There are 3 nested groupings, the coarsest first. Each group lies inside one group of the grouping before and may be the whole of it. The rows also spread widely along 12 directions, which tell nothing about the answers.
Known rows, each followed by its group in each grouping:
-20 -10 -3 -16 -27 -9 -4 8 -6 12 -13 -26 -20 24 17 0 -43 23 33 23 51 -15 -54 -14 -4 -20 15 2 -> Ruze j_139 j_267
-11 -7 7 -17 1 44 -27 -14 3 -41 -32 21 8 9 -8 -51 -24 24 -8 28 36 9 6 -28 23 36 24 37 -> Ruze j_857 j_568
-20 -2 -4 -34 -3 -30 31 -26 -14 11 16 -11 -44 3 -56 -67 -25 30 28 11 19 -39 56 -27 28 -3 -19 33 -> filan j_655 j_444
-29 -19 -5 -16 12 18 -3 -27 -39 -4 9 -19 -1 -3 7 -11 5 12 18 13 47 -10 9 -13 0 0 42 32 -> suvuf j_956 j_675
7 -19 24 27 18 -20 9 12 -2 1 -33 -38 1 13 24 22 -17 29 -7 0 -3 -13 -36 -14 -18 23 -13 21 -> filan j_655 j_533
-6 -18 0 15 -21 22 -13 15 -8 -15 18 -5 63 5 9 -41 1 1 -23 2 17 4 53 8 28 2 -13 -14 -> Ruze j_139 j_965
-17 0 20 2 -75 -11 -30 16 4 17 16 -18 37 35 30 -23 -9 -16 -8 23 50 6 -13 11 20 15 2 -19 -> mok j_938 j_627
8 -33 11 -19 -30 -26 2 21 -4 9 -14 -8 17 -2 -25 -3 -33 5 24 -23 11 -10 11 13 -1 -22 -27 -23 -> filan j_71 j_240
24 -46 39 -28 -4 5 -35 -28 -18 -11 -27 -23 -7 11 -12 13 19 -12 -1 44 15 -25 -24 40 10 51 -17 -25 -> Ruze j_857 j_300
16 -51 22 25 -10 -9 -15 12 -11 -52 -16 -10 35 -27 12 15 -17 -6 -102 20 -37 17 -52 15 -45 13 -23 -61 -> filan j_71 j_449
-19 -41 -39 21 57 41 0 -13 -7 7 -7 -37 -41 65 -14 26 -25 45 91 52 14 -24 6 -16 2 34 24 -47 -> mok j_572 j_553
-5 -63 43 11 -15 -45 2 44 -38 20 -41 -40 36 -26 27 -3 -8 -44 -66 -54 55 -13 -41 9 -19 -5 -20 38 -> suvuf j_956 j_657
-2 -18 26 43 21 10 -38 -33 -4 -10 -18 -20 34 35 20 21 24 -4 -7 49 0 -8 -3 -2 -9 91 8 21 -> mok j_938 j_544
-19 -63 3 57 20 -28 17 -29 -55 8 24 -68 13 3 24 13 22 -20 -29 13 7 -31 10 1 -20 34 7 -2 -> mok j_938 j_913
-21 -15 15 12 27 -22 18 4 -16 12 0 -43 -8 2 9 -27 8 21 -3 11 21 -42 10 -17 15 12 -18 50 -> Ruze j_857 j_337
13 15 36 4 -32 -45 4 13 17 18 9 -30 15 27 2 3 0 22 -7 30 -29 -25 -9 9 6 33 -50 0 -> filan j_655 j_316
4 5 28 -19 11 -6 -21 30 6 -6 8 -2 17 -9 -4 21 3 52 3 22 -19 -13 -24 19 -21 -18 -22 -21 -> suvuf j_420 j_901
-27 -27 5 31 28 14 -15 -31 -33 14 -7 -43 2 3 50 14 34 -9 24 6 82 -7 3 -5 -17 -10 30 43 -> filan j_71 j_387
-6 -64 -15 35 -28 -9 25 -2 -49 -15 0 -35 37 -7 0 15 -36 0 -9 -23 -24 3 8 -6 -18 7 32 -17 -> mok j_572 j_927
-5 1 28 -14 -54 -27 -37 55 29 34 -13 -13 15 50 10 -13 -27 -6 6 27 49 -5 -37 6 12 9 -30 -24 -> mok j_508 j_793
-17 15 12 21 39 -17 -1 29 22 10 12 -17 15 26 5 4 -14 52 5 31 -17 -26 5 -22 -8 27 -27 35 -> suvuf j_731 j_20
-7 -13 10 29 10 39 -10 20 -6 -21 -8 -25 15 9 21 -33 8 32 -34 12 17 -2 17 -13 33 42 1 -3 -> mok j_572 j_927
-31 -16 -9 15 83 12 6 1 -16 2 40 -43 -38 4 6 -13 32 50 -9 53 12 -47 15 -4 -6 -3 -17 -18 -> suvuf j_420 j_901
11 -27 41 -8 -71 -23 -8 23 -23 27 -29 -40 42 -11 30 -1 -3 -27 5 -54 55 0 -12 21 22 -10 -11 19 -> filan j_71 j_449
-13 -49 -4 -26 -14 -50 38 -26 -45 20 -27 -37 -23 7 -50 1 -71 1 49 -17 4 -40 -11 -26 -9 17 21 47 -> suvuf j_420 j_901
-12 -59 -3 -5 47 -6 -33 27 11 -8 -33 10 -6 27 -31 -4 -49 -11 -17 36 37 -10 -29 -4 -36 13 -23 -31 -> suvuf j_731 j_20
-6 1 18 15 18 16 -10 -33 -16 -7 -12 -21 11 -3 21 19 19 34 32 12 15 -6 9 -11 -9 21 19 51 -> filan j_71 j_240
-20 -7 9 -2 14 -17 1 -7 -16 7 1 -23 -6 1 3 -19 -4 25 14 17 32 -29 3 -15 0 -4 -5 43 -> Ruze j_139 j_267
-23 -33 -2 -24 12 2 4 9 -15 -28 -38 8 -19 -11 -31 -51 -62 18 -36 -2 31 -7 -22 -46 -2 14 17 39 -> suvuf j_956 j_657
-24 39 0 -3 19 -4 -10 -14 24 18 23 -15 -18 34 -8 -21 10 45 56 55 20 -27 30 -23 16 16 -16 33 -> filan j_71 j_449
-21 -23 16 -19 8 -15 -9 -3 -6 -3 -28 -15 -28 14 -14 -44 -24 -1 -10 32 50 -28 -24 -21 11 23 -10 36 -> Ruze j_857 j_337
-38 -18 -27 55 95 -2 16 48 5 -14 26 8 50 -3 -3 -31 -5 42 -32 -9 -18 -12 68 -40 -26 -23 -27 28 -> suvuf j_956 j_675
-9 2 13 21 50 20 -29 -31 0 10 26 -33 -15 43 -6 -9 65 23 31 82 18 -42 51 11 25 69 -22 -2 -> mok j_572 j_927
-4 -10 24 12 -6 -26 3 -9 -30 11 5 -17 55 -18 11 3 15 8 16 -18 9 -14 36 4 -8 -11 -3 67 -> Ruze j_139 j_965
-19 -11 -24 -18 -10 4 -30 -5 5 4 43 24 17 26 -29 -24 -3 -1 47 42 43 4 60 16 -15 -48 -2 -54 -> filan j_655 j_533
-6 32 38 -20 12 2 -27 32 18 7 -8 1 3 -22 19 -21 26 48 4 1 52 -5 -4 -3 6 -38 -30 38 -> filan j_71 j_449
-22 14 5 -12 -29 -3 -34 11 10 28 41 -12 28 39 7 -18 10 0 28 46 50 -15 28 16 18 5 -7 -3 -> suvuf j_731 j_20
-13 -13 33 -10 31 -25 -10 25 3 -1 -38 0 -10 -13 -5 -42 -14 17 -24 2 46 -25 -20 -23 -6 -3 -27 67 -> Ruze j_857 j_568
-5 -13 23 58 21 1 4 31 11 -8 -1 -51 14 27 49 -35 17 10 -91 29 11 -15 -5 -12 23 56 -47 -8 -> filan j_655 j_316

New rows. What belongs after each?
-26 0 -3 -37 -16 -52 11 -42 -27 24 32 -17 -20 11 -47 13 -29 18 66 45 -5 -40 -4 -5 -31 -9 20 29 -> suvuf j_420 j_901
-4 -2 14 -27 -31 -11 -16 -7 -13 -9 13 -1 23 5 -9 11 -10 13 2 32 -5 -1 -20 9 -15 9 12 -7 -> suvuf j_956 j_675
-19 -26 -2 25 5 21 -2 26 -20 24 11 -59 15 23 48 9 7 16 16 -3 47 -17 -5 6 17 0 10 -12 -> suvuf j_420 j_901
3 9 24 -46 -36 -4 -16 51 11 12 20 -4 14 -4 -4 -1 0 39 19 5 17 -9 -16 28 11 -42 -23 -42 -> suvuf j_956 j_657
5 16 52 -21 -40 -29 -11 -6 -16 0 -9 -20 -1 -11 -6 -15 11 25 -20 23 4 -20 -27 0 9 37 -8 49 -> mok j_572 j_927
-9 -11 15 -1 -79 -29 16 -10 -20 10 -11 -54 1 11 27 -8 -40 -9 -16 3 24 -4 -51 -14 14 23 14 18 -> filan j_71 j_449
-18 -9 19 14 24 -10 25 55 3 12 -33 -42 -13 -1 37 -32 -29 51 -23 -28 33 -26 -34 -38 25 -8 -22 65 -> Ruze j_857 j_300
4 -15 33 -55 -54 -5 -29 -14 -26 -13 -29 13 21 -10 -17 -3 -26 -8 2 0 33 9 -34 9 -3 11 28 24 -> suvuf j_956 j_675
1 -62 17 -23 1 -8 -6 -19 -37 -18 -7 -16 -2 -14 -36 -16 0 -22 -38 20 9 -23 2 17 -4 33 -8 -25 -> suvuf j_956 j_657
0 13 31 -56 -56 -18 -3 -31 -26 22 -2 -32 -39 -1 5 10 -3 27 57 19 50 -16 -43 10 2 -17 26 19 -> filan j_655 j_533
-19 36 12 -38 -8 13 5 1 2 1 5 -23 -38 9 3 -9 -18 78 33 35 8 -20 -39 -27 22 14 20 32 -> suvuf j_956 j_657
12 -56 25 8 33 -18 -16 2 0 -14 -53 -9 -7 4 -18 3 -24 -10 -31 15 14 -15 -28 -1 -26 37 -37 -7 -> filan j_71 j_240
-9 -1 16 0 13 -45 -7 36 23 24 4 -9 14 28 -17 10 -17 17 10 31 -7 -30 -16 -1 -25 11 -43 6 -> suvuf j_956 j_657
-5 -22 -10 -6 -35 12 8 21 1 -26 -9 -17 11 19 8 10 -62 42 14 16 -24 8 -43 -10 3 -2 19 -41 -> Ruze j_857 j_337
2 -3 23 -5 8 -49 12 9 -2 16 -25 -13 -8 2 -7 29 -34 39 35 -3 -5 -17 -35 -14 -42 -18 -12 41 -> filan j_655 j_533
-6 19 30 -4 0 1 -26 23 20 6 -15 -13 -13 23 30 -19 3 32 -7 27 48 -6 -31 -5 8 2 -27 6 -> filan j_655 j_444
-12 -26 11 -11 -11 -12 -9 7 -29 -31 11 7 24 -40 4 -14 -13 9 -51 11 19 7 -23 6 -36 -51 5 -9 -> Ruze j_139 j_965
7 -38 29 -34 -17 6 -36 -35 -44 -5 2 -6 2 -18 -35 -20 41 -19 11 23 48 -16 37 36 11 14 5 -11 -> mok j_572 j_927
-14 -21 3 -23 -28 18 -7 25 -17 -19 14 -19 -24 -12 16 -16 -25 45 -20 12 30 3 -50 2 2 -38 18 -68 -> mok j_938 j_913
4 -64 -3 23 44 27 4 -21 -52 -26 18 -35 7 -26 12 53 28 42 19 4 -27 -11 7 26 -33 -16 25 -67 -> mok j_938 j_913
8 -72 5 -44 22 6 -7 16 -18 -16 -23 -9 -30 -6 -53 -7 -27 6 -5 10 13 -25 -14 20 -1 3 -23 -71 -> suvuf j_956 j_657
-4 -34 2 16 -5 -28 2 16 -24 23 11 -21 29 2 -6 33 -1 11 49 -10 5 -14 13 14 -30 -31 -2 -12 -> mok j_572 j_927
-3 -27 -1 29 8 -13 -7 2 0 -2 2 -12 39 14 5 22 -9 7 16 11 -10 -2 19 4 -29 1 -14 -12 -> filan j_71 j_240
-7 -1 13 23 8 -8 -11 16 6 3 19 -25 29 13 25 10 14 31 -2 32 -3 -20 -2 8 -7 -1 -26 -5 -> Ruze j_139 j_267
-46 -15 -16 20 -14 -20 9 -19 -25 15 1 -28 21 30 3 -36 -42 -20 0 12 43 -16 17 -42 1 31 35 72 -> suvuf j_420 j_901
-30 -49 -39 22 -12 4 31 -21 -34 -8 16 -43 -4 12 0 -25 -41 -3 5 4 17 -6 22 -26 8 1 27 -20 -> filan j_71 j_449
-3 -23 20 -13 37 16 -11 4 -23 -32 5 0 6 -41 3 -11 24 40 -27 11 5 -11 7 13 -11 -30 -5 3 -> Ruze j_857 j_300
-8 -11 21 12 11 -25 -6 -3 4 -14 -30 -13 -8 1 6 -1 -29 17 -32 27 4 -8 -47 -24 -30 25 -11 30 -> filan j_71 j_240
-7 -60 0 -1 0 -26 -4 -11 -11 16 -21 -49 -35 48 -20 -26 -29 -31 -6 48 45 -48 -19 1 17 54 -34 -30 -> Ruze j_139 j_267
12 -27 18 12 -3 8 6 35 -14 -7 23 -47 -1 -4 7 -4 24 41 -30 15 -19 -23 2 26 25 11 -33 -70 -> mok j_572 j_927
2 -31 27 32 -27 -19 -14 19 -28 -5 37 -27 65 -22 31 16 34 -4 -50 -3 -9 0 6 35 -22 -15 -15 -42 -> mok j_938 j_913
-10 5 5 24 -14 -34 9 -30 -6 0 18 -32 7 33 0 36 -28 40 25 50 -54 -21 -29 -19 -25 49 11 8 -> mok j_938 j_913
24 -9 44 -11 3 0 6 24 -13 11 12 -44 14 -16 19 31 46 58 38 -7 -19 -35 6 40 22 -14 -36 -14 -> Ruze j_857 j_568
-12 -31 0 31 100 15 -2 -1 -4 -16 17 -23 -22 3 -15 -10 29 57 -10 40 -16 -41 36 -11 -4 27 -34 -26 -> mok j_938 j_913
-5 -9 13 -56 -21 -15 -6 11 -14 12 18 -3 -8 -11 -31 5 -5 33 44 12 14 -23 -5 21 -7 -37 -4 -20 -> suvuf j_956 j_657
1 -20 29 6 -5 -35 -2 10 -6 21 -26 -22 11 12 0 -17 -9 -8 4 -16 38 -20 13 -3 4 10 -32 38 -> filan j_655 j_444
2 -7 13 3 -54 -31 11 46 -3 4 19 -5 50 -16 15 -9 -21 20 -19 -32 -11 10 11 13 -8 -53 -25 -25 -> filan j_655 j_444
8 10 24 -20 -73 -22 -11 21 -2 16 3 -6 38 6 16 13 -21 17 34 -13 21 12 -15 16 -8 -36 4 -2 -> filan j_655 j_533
-30 11 -14 26 13 -11 -21 19 30 26 25 -22 18 71 4 -1 -19 13 30 65 11 -24 8 -10 -4 31 -18 -8 -> suvuf j_420 j_901
-27 -25 -15 -1 -7 2 9 -2 -20 -8 -13 -9 18 17 -6 -20 -51 9 3 -4 22 -1 -1 -37 -1 17 33 34 -> suvuf j_956 j_675
16 -12 54 -37 -63 -38 -17 49 19 1 -37 -14 -9 -9 -5 -53 -30 -15 -85 0 45 -9 -57 12 30 14 -65 -17 -> filan j_71 j_387
-24 -27 -24 0 -29 3 2 -44 -39 -25 33 -9 4 12 -26 -8 -26 8 9 51 -12 0 12 -7 -19 15 48 -28 -> mok j_572 j_553
-14 15 15 41 -38 -16 16 44 -2 7 31 -48 48 -11 68 3 5 32 -40 -14 -3 5 -17 -6 0 -29 -14 6 -> filan j_71 j_449
-4 -22 31 0 -3 -24 -11 16 -2 -20 -47 -6 -3 -21 7 -20 -35 2 -62 -1 26 2 -58 -22 -23 6 -17 32 -> filan j_71 j_449
-15 -18 3 -3 -9 -10 10 -6 -10 7 -63 -21 -12 11 1 -12 -63 15 37 -28 45 -3 -28 -49 5 19 23 76 -> filan j_71 j_449
-17 -2 -4 13 -44 -50 24 35 3 6 15 -19 28 -3 7 -5 -54 18 -16 -10 -19 0 -20 -20 -25 -35 -16 0 -> filan j_71 j_449
-42 -33 -30 38 8 -16 17 17 -7 16 -21 -30 -12 47 -2 -36 -66 1 11 7 47 -15 -2 -57 0 23 16 35 -> mok j_572 j_927
8 -26 32 -53 -26 -19 -13 -9 -26 5 -50 2 3 -12 -30 32 -37 12 58 -21 25 -8 -43 3 -23 -2 25 44 -> suvuf j_956 j_657
8 -12 34 24 -23 -10 -21 20 -2 25 45 -51 36 29 35 22 56 8 -2 36 -3 -24 11 49 18 24 -45 -67 -> mok j_938 j_627
-13 -1 8 -31 5 8 3 14 -10 -1 4 -20 -20 1 -4 -9 -13 50 15 14 16 -18 -19 -6 13 -3 4 -1 -> suvuf j_956 j_675
-17 9 25 -1 3 1 -24 44 5 -27 13 34 55 -36 -7 -65 11 34 -66 -10 8 12 51 -17 -1 -27 -19 28 -> mok j_508 j_793
-26 -15 4 60 58 -9 -11 21 6 32 7 -43 16 38 42 19 28 20 22 23 28 -29 7 -13 -15 17 -16 16 -> mok j_938 j_544
8 -35 42 28 6 -24 -13 11 -12 1 -24 -34 29 -14 25 -3 24 -21 -59 -3 23 -11 -14 12 -9 25 -39 18 -> filan j_71 j_449
-35 -23 -12 59 13 -29 2 20 2 14 21 -16 52 13 20 -34 -2 -29 -36 0 36 -8 54 -18 -16 -11 -27 24 -> filan j_71 j_387
-13 -37 -17 54 -5 2 -16 27 17 14 -36 -20 38 71 34 0 -54 -24 11 6 48 13 -8 -25 -9 30 3 -5 -> filan j_655 j_533
-10 -25 31 6 83 -14 8 12 -18 11 4 -32 -34 -26 -3 -53 59 21 -38 1 53 -50 48 2 13 -12 -60 28 -> filan j_655 j_316
-4 -26 26 0 -25 -11 -16 10 -19 -7 1 -13 24 -12 4 -23 -1 0 -36 -1 24 -5 -6 7 3 7 -7 -10 -> mok j_938 j_913
-9 -36 20 18 16 -2 -18 -7 -14 -5 -12 -24 5 11 4 -29 12 -8 -40 26 26 -19 4 -4 10 52 -12 1 -> mok j_938 j_544
-10 -9 21 -7 -25 -13 11 0 -35 6 35 -49 -6 -35 29 -10 32 18 -22 2 26 -16 -7 16 7 -37 -8 -13 -> filan j_71 j_449
16 -30 25 -28 -25 -24 -15 -7 -4 10 9 -11 9 19 -45 8 -3 10 37 26 -19 -27 18 31 8 28 -33 -52 -> mok j_938 j_627
-4 -5 6 27 -30 -10 -4 13 5 18 -5 -12 54 31 21 8 -16 7 41 -18 14 7 33 -4 3 1 -4 19 -> filan j_655 j_444
-14 -7 5 -18 -9 -11 -5 -12 -5 -6 0 1 -2 -6 -22 -33 -19 14 8 11 25 -10 21 -13 2 -4 -6 21 -> filan j_71 j_240
-9 -6 14 43 76 -4 -2 2 12 3 17 -43 -16 17 21 18 38 44 -11 54 -11 -38 3 -1 -17 24 -48 -10 -> filan j_71 j_240
-24 27 0 -27 2 -19 -3 -36 -2 18 38 -7 -28 23 -30 6 0 56 82 60 -6 -34 12 -12 -6 6 14 15 -> mok j_938 j_544
-10 -28 0 4 -27 -1 -8 -27 -24 -16 -14 -13 29 14 12 16 -32 1 17 17 4 4 -20 -7 -15 16 40 26 -> Ruze j_857 j_300
-20 -14 -15 -3 -7 -21 -8 -1 -1 18 18 16 40 24 -31 13 -30 24 94 -2 0 -6 50 -6 -23 -27 10 5 -> mok j_938 j_627
-19 -62 -39 26 22 18 21 12 -24 -27 38 -29 15 5 1 6 -18 28 3 21 -29 -8 23 5 -13 -30 8 -83 -> Ruze j_857 j_337
-44 17 -19 16 -22 -12 5 1 2 3 58 -33 -1 34 27 -31 -7 19 -8 75 16 -16 -7 -17 4 -7 10 -11 -> Ruze j_857 j_337
-11 -24 16 17 12 1 -45 19 13 -6 7 0 40 30 3 -23 16 -32 -54 51 34 -7 9 14 -7 41 -32 -25 -> suvuf j_956 j_657
-30 21 -12 0 -22 -14 3 -4 1 -11 37 -4 17 9 3 -26 -24 40 -1 43 -5 -10 6 -24 -6 -16 7 17 -> Ruze j_139 j_267
2 -6 62 -19 7 -28 9 -5 -25 3 -22 -39 -24 -29 8 -39 27 21 -47 9 29 -44 -23 -7 27 33 -31 77 -> Ruze j_857 j_568
3 -9 21 10 -31 3 10 6 -14 31 5 -79 -14 22 51 27 18 26 34 8 32 -25 -28 19 31 12 -9 -21 -> filan j_71 j_240
16 8 36 -30 -43 -7 9 -38 -36 -2 19 -46 -9 -30 10 40 30 47 39 16 -23 -16 -20 25 3 -2 10 -1 -> filan j_71 j_449
-18 -24 5 6 -31 4 -11 -8 -26 -31 -1 -8 36 -11 27 -8 -18 -1 -33 16 18 13 -26 -6 -19 -6 36 12 -> Ruze j_857 j_337
-4 -19 26 -22 19 -3 3 -4 -20 -16 -21 3 -5 -43 -22 -43 0 28 -16 -23 29 -15 29 -13 9 -12 -13 47 -> filan j_71 j_240
-12 -10 0 -62 -70 -4 -25 8 -17 -7 28 13 11 -9 -16 11 -41 16 27 24 25 14 -33 25 -21 -55 31 -52 -> suvuf j_731 j_20
-22 -22 1 3 19 45 -8 1 -23 -8 -32 -22 8 2 25 -16 -8 23 15 -18 58 -1 3 -27 19 20 43 52 -> suvuf j_956 j_657
-30 -1 7 -7 -47 -30 -7 -10 -21 17 10 -4 42 5 8 -32 -12 -20 19 -6 53 -6 26 -9 3 -20 22 76 -> Ruze j_857 j_300
27 -14 19 -38 -35 8 -15 -15 -13 -35 13 9 29 -12 -22 48 -7 47 37 28 -64 3 -12 39 -15 -7 10 -52 -> Ruze j_857 j_300
7 -37 16 -14 -65 -21 -19 -23 -28 0 -18 -24 24 16 7 31 -34 -29 11 26 23 2 -57 23 -20 10 20 -19 -> Ruze j_139 j_965
-5 20 22 19 -8 -15 -25 -1 16 -11 -7 7 49 3 14 6 -3 18 -6 20 -9 10 -1 -13 -24 13 -9 43 -> filan j_71 j_449
-6 -8 18 0 7 -33 -19 3 6 20 2 -18 16 33 -9 30 -15 10 29 41 -1 -24 -15 5 -24 29 -16 16 -> suvuf j_731 j_20
7 -42 24 21 15 -13 6 3 -19 -17 -29 -27 6 -4 10 -4 -8 3 -48 -2 3 -9 -16 -4 -12 26 -18 3 -> filan j_655 j_316
